The first 9 rows are patterns. Each new row is the sum of 3 different patterns, raised or lowered, with some noise. Before adding, each is slid sideways (what falls off one end comes back at the other) and multiplied by a number that may be negative. Names go in the order of the patterns.
Known rows, each followed by the names of its patterns:
[ 17  14  13  17  19 -13 -13  -4  17  16 -13  25  -1 -10 -22   3 -14 -20
  14 -23   8  18  -1  25  23  14  10 -11 -13 -13   1  14   3 -16   2 -18
 -24 -17]
notud
[  1   8  -3  -2   0  -2 -17  -4 -13  14   8  -8 -19  -2 -13   1  -3  23
  -5   2  -8  19 -12   4 -11 -10  14  23  -8 -10  -1  -8  12   8   4 -21
  -2 -24]
sapi
[ 12   2  20 -15  13  -1 -12 -24   0 -19 -14 -24  -8  10  -5 -20 -12 -24
  23   4   8 -23 -14  23 -19   7  -8   1  14  24 -23  -9   2  13  23  -5
  13 -23]
feduf
[-21  12  14  -5 -11   0  17  -8 -21  15   9  13 -19 -14   1 -16  -7  10
 -23  10  25   6   1 -25  25 -10 -22  20   2 -13 -18   9 -19 -20 -24 -22
  -6   1]
Vod
[ -9  23 -18  23   4  -1 -20  22  15   7  21 -22  -4  -7  14  -1   5 -20
  17  15  -3  -9 -25  -8  19 -21   4  11   4   6 -22 -23   1  23  18  19
   3  -2]
sebuz
[ -9  -2 -19 -22  22  17  21  14   4   9   2   7   8  -4 -17 -23  23   1
 -10 -12  21   5 -21  -7  10 -24 -14 -17 -17   5 -12  15 -23  18  11  22
  12   6]
Lilaf
[ -6  19 -14   7  -3  25   6  10   2   4  11   4  23  12  16 -10  13 -16
  -2  15  -2  12  24   1  25  18 -22  -3  14 -22   8 -24 -18   3   8 -10
   6  11]
nor
[ 23  14  13  -7   2   9   0  -7   7   1 -22  -8  -9  -1 -14   6  -1 -16
 -17  -8  -2   7  -4   7 -19  10 -11   8 -15   1 -12 -19  -5 -23 -16  -3
   0  24]
Kimav
[ -6   4 -17 -22   4  24   5  16  18 -24   3  24  -4  19 -20  24 -23  15
 -14  -5 -13  18  -8  15  -3  10   3  -8  -6 -17 -18  -5  14   2 -14  14
  -4 -23]
lenib

New rows. What belongs after each?
[-13  -4 -10  17   1  -9  -8  27 -27 -31 -30  -9  15   9   3  -2   2 -10
 -21 -38   1 -10  11 -30  15  -2 -13  -2  14   6   8  11  11   0   4  24
   7   9]
sapi Vod Lilaf
[-40  -9  17  -9 -16 -40   5  -8 -49  42 -25 -37 -36  -7 -60 -39 -55 -35
   4  18 -40 -24  -5 -18 -13   4  19 -31 -48 -34 -13  -8 -48 -19  -5 -28
 -50 -21]
notud sapi Vod
[ 27   0  33   2  -8  -3  34  50  20   1  -4  33  25  41  36  35  17  47
  58   5  54  13  18  35   1 -14  26  28  28  29  35  13 -16   8  32  33
  22  42]
notud sapi feduf
[-20   2 -13  26  50  34  30  -8  21  11   9  18  30  22  -2   1 -14  -8
 -22 -10  16  11  -8   5   8  23 -14  17  17  29 -10  36  20  11   6 -15
  -2 -13]
notud Vod Kimav
[-58 -44 -13 -45 -40 -19 -12 -48   4  10 -13 -36  -8  13 -10   0   2  -8
 -10  18 -12  -4 -39  21 -22  11 -43 -42 -36   7 -21   1 -12  12   4 -24
 -37  -7]
notud Lilaf lenib
[ 13   7 -24 -22   4 -29  -6 -34  -9   9 -33 -24  -3   7 -35   8  -9  -8
 -29  24   6  13   1  -4  -4  -9  21  -6 -12 -31 -12 -40 -10  -8  -9  13
  -2  -4]
Lilaf nor Kimav
[ -9  -1  -1  32  39   2 -12  36 -10  14   5  -3  10 -11  14 -24  30  -5
  43  16   4 -28  -2 -15  -5  22  22  11  14  -3  13   8   9  21  -5 -19
 -25  11]
Lilaf nor Kimav
[ 38 -24  23   9  21   0  24  26  41  12   2   1  15   4  -1  41  27  14
 -19  31  27  -8  -5   4  41  38  14  30  12 -21  35  -4 -22   2   4  -3
  -9  14]
sapi Vod lenib
[ 38  46  45  70  43  -9  38   6 -27  20  23  17  17  45  48   1   8   1
  64  35  16  50  45   7  34  16 -10  10  33  44  12  56  31  29  22  40
  55   0]
notud Vod nor
[ 17  52 -18  34  15  -3  24  23  21 -21  25 -11  33  31  26  26  25  10
  11  24  23  46  37  40  30  17  19  11   9   2  15  51  25  24  15  41
   1   3]
notud Lilaf Kimav
[ -9 -30  -9  14  -8  25   0   3   0 -19 -15 -31 -13 -10  15 -21  -9 -15
 -23 -41  -9   6 -24 -20   9   6   7  17  29  -3 -14  34  -3   4 -40  21
 -31 -20]
notud Kimav lenib
[  5  -7   1  -3  12  -9   6 -25   0   4   0  -6  -6 -15 -13  31  -3   0
   7   2 -32   0 -10  37  11 -24 -16  16  -9  18 -10  21  -7  17  10  -7
   2   6]
sapi feduf Kimav
[ -6  12  27  35  15  10  61  12  48  26  26  26  46  10  18  -8  55 -18
  35 -10   3  39  26 -25  19  -6  72   8  29  11 -23  23   7  57   8  25
  63  59]
feduf Vod lenib
[-37 -23 -16  15  12  34 -18  -2 -22   3  -9  19   8  -7  -1 -19  23   5
   3 -15  -1 -18  33 -34 -25   2  -2  15  -5  -9  13  10 -17 -15 -12  30
   9   7]
sapi sebuz lenib
[ 17  24  16  28  13  33  17  61  36  47  37  15   8 -12  45  19   7  -4
  -5  38  10  23  17  56   0 -15   4 -10  -6  26  12  20  31  38  67  19
   7  44]
Vod Lilaf Kimav
[-10 -25  -4  19  18  41   3 -45   9  24  21  25  -8  40 -18   5   5 -12
  11  30 -11  14   9  -5  -2  -1  -1 -17   7 -14  -1   7 -14   4   0 -24
 -18  25]
sapi sebuz lenib
[-38 -14 -35 -30 -41 -39 -49 -45 -14 -16 -34 -66 -37  14 -40 -36 -76 -55
  14 -66  -4 -40 -11   0  -9 -55 -28 -10  -1  -2 -42   0 -41  18 -29  12
 -29 -15]
feduf sebuz Lilaf
[ 31  13  18  -1  28  47  39  31  45  -5   7  51  30  17   9  52  18  -1
 -10  41 -15  -2   3 -13  25  22  30  11  49  26  40  15  25  -5  33  15
  -7  34]
notud Lilaf nor
[ -3  14  10 -18  -3  -4  35  17  36  -5   8  65 -25  20   4   3   6  48
 -31  27   5  31  10  -4   9 -22   6  -1  36 -21   3   5   8 -37  21  -1
 -27 -22]
feduf nor lenib
[ 30  26  39   8  23  40  46  55  42  17  40  19 -14  33  23  11  -1  20
  19  15  29   5  55  48  14  40  -9  -7  20  10   5  16   9  38   7  20
  45  26]
Vod nor Kimav
[ 44  39  17  39 -12 -11   2  43  30  27  16  55  37  -6  21  65  23  39
  -4  21  15  29  59   9  56  30  36  35   9  19  26  25  -4  45  18  52
  45  47]
feduf Lilaf Kimav
[ 14 -26   8 -42 -22 -28 -50   3  21  -4 -15  11  -5  41  27   1 -42  -8
 -44 -14  16 -23  -7  -9 -17 -60 -27 -15  16   8 -12 -16 -38 -38 -22  11
  15  -6]
notud sapi nor
[  0 -50  10 -41  12  10  22   2  18  21 -29  31   5 -19 -14  -1 -41 -29
  10  14   9   8 -15 -10  -9   0 -17   0 -10  -3 -33 -60  -1 -31 -25  10
  21 -27]
notud nor lenib
[17 33 33 19 -3 -4 25 -2 -4 65 42 14 69 24 20 26 16 45 26 16 47 15  0 29
 31 12  1 42 17 42 37 14 49 12 14 20 32  5]
notud Vod nor
[  9  63 -27  35  25  23  -9  34   5  -3   7  57  11  51   2  27  26   0
   5  -1  22  15   4  16  -8 -14 -16 -37  25  20 -17   1  21  11  33  31
   8 -13]
Vod Kimav lenib
[-29 -27 -28 -36 -24  34 -18 -40 -17 -34  -1 -31  -9 -47 -47 -40 -60 -26
 -25 -47   9  15 -54 -50 -22   8   1 -44  12 -46  12 -42  -6 -44 -19 -34
 -37 -62]
feduf Vod Kimav
[  0   8 -24  -8   2 -38   6  12  -7  22  10  -1  14  -4  33  12   4  26
  29   7  29  30  -5 -23  11 -23  15   1 -21  20  58  13   0  34  -9  -1
  -3 -16]
feduf Vod nor
[-11  -5  -1   4  34  14   7   7 -29   3  -3  13  -3  18 -21 -15   3  28
 -30  11 -10  -5 -12   5  34  16   2 -21 -14 -38   7  -7  39 -41  21  17
  -2 -21]
sapi Vod sebuz
[ -6 -26 -14 -26  -7   6  -6 -59  18 -32  -7 -32  18 -22 -51 -27 -58  13
   5  -3   9  14 -12  38 -40 -43  -4  -2  29 -16 -21  10 -37 -28  -4 -11
   8  27]
Vod sebuz Kimav
[ -7  14 -12  31  25  44  26  14  -3  -4  -2   1  20  49  27  25 -15  32
  -3  14  20  -3  -3  -8  28  13   8  14  38  32   8  11  33   1   6  -3
   2  -2]
notud Lilaf Kimav
[-39 -29 -23  -4  20 -36 -38 -65 -39 -45 -35  12  -3 -30 -11  12 -17 -11
 -20 -18  16   7   6 -56 -26 -22  25   6 -40 -26 -25 -39  -7 -37 -39 -13
   1 -29]
sapi feduf Kimav
[ 26  20   4  33   7  -6   8  16  13  -7  46  -1   8 -12  20  -2  13  31
  44  33  39  13  -9 -11  15 -18  23  -3  36 -12  11 -12   3   5  42  14
  21   2]
sapi Kimav lenib
[ 12 -16 -20 -17 -56  -9  26 -27  13  -9  -3 -13  13  10 -29 -42  43 -11
  28 -27  -8  13  -7 -26 -10 -36  14  50   1   0 -29  30 -26 -14  13  -3
 -31 -23]
feduf Vod lenib
[ -4   8 -22   1 -30   0   9 -20 -29  -7 -26 -45 -22 -18  -1  -6  24  18
 -37 -53 -18   4  -3 -40  -9 -25 -14 -49   3  -6 -44   3 -46 -16  -9  -1
  36  27]
notud sebuz Lilaf
[ 19 -23 -34 -35 -10 -33 -31  -4 -13 -60 -17 -33 -43 -17 -16 -27 -46  -1
  25   3  14   1 -56 -14 -25 -48  23 -14  47  -5  15  -6 -21 -15  20 -23
 -16 -32]
Lilaf Kimav lenib
[-15   4  22  -1  -2   9   2 -32 -22   6  -8 -12  -8 -11 -10 -11  10 -16
  19 -16  52  13   5 -37  -7  -7 -43  34  -7  26  36  20  10  14  20  24
   6 -22]
notud feduf Lilaf
[-16 -11  43   9  17  39  44  -2  42  -1   0  10 -14   5  12 -11  33  26
  -9  19   3  -1  -9  13  46  40  42  11 -22  -7  18 -14  51  -1  52 -19
   6  16]
notud nor lenib
[  2 -16  31 -34   8  32  42  -1  36  27  25 -21   9  14  37 -13  27 -22
  -2   1  21 -17  -3  49   3  22 -24   3 -29  32  32  22 -17 -37  19 -21
  13 -21]
sapi feduf Vod
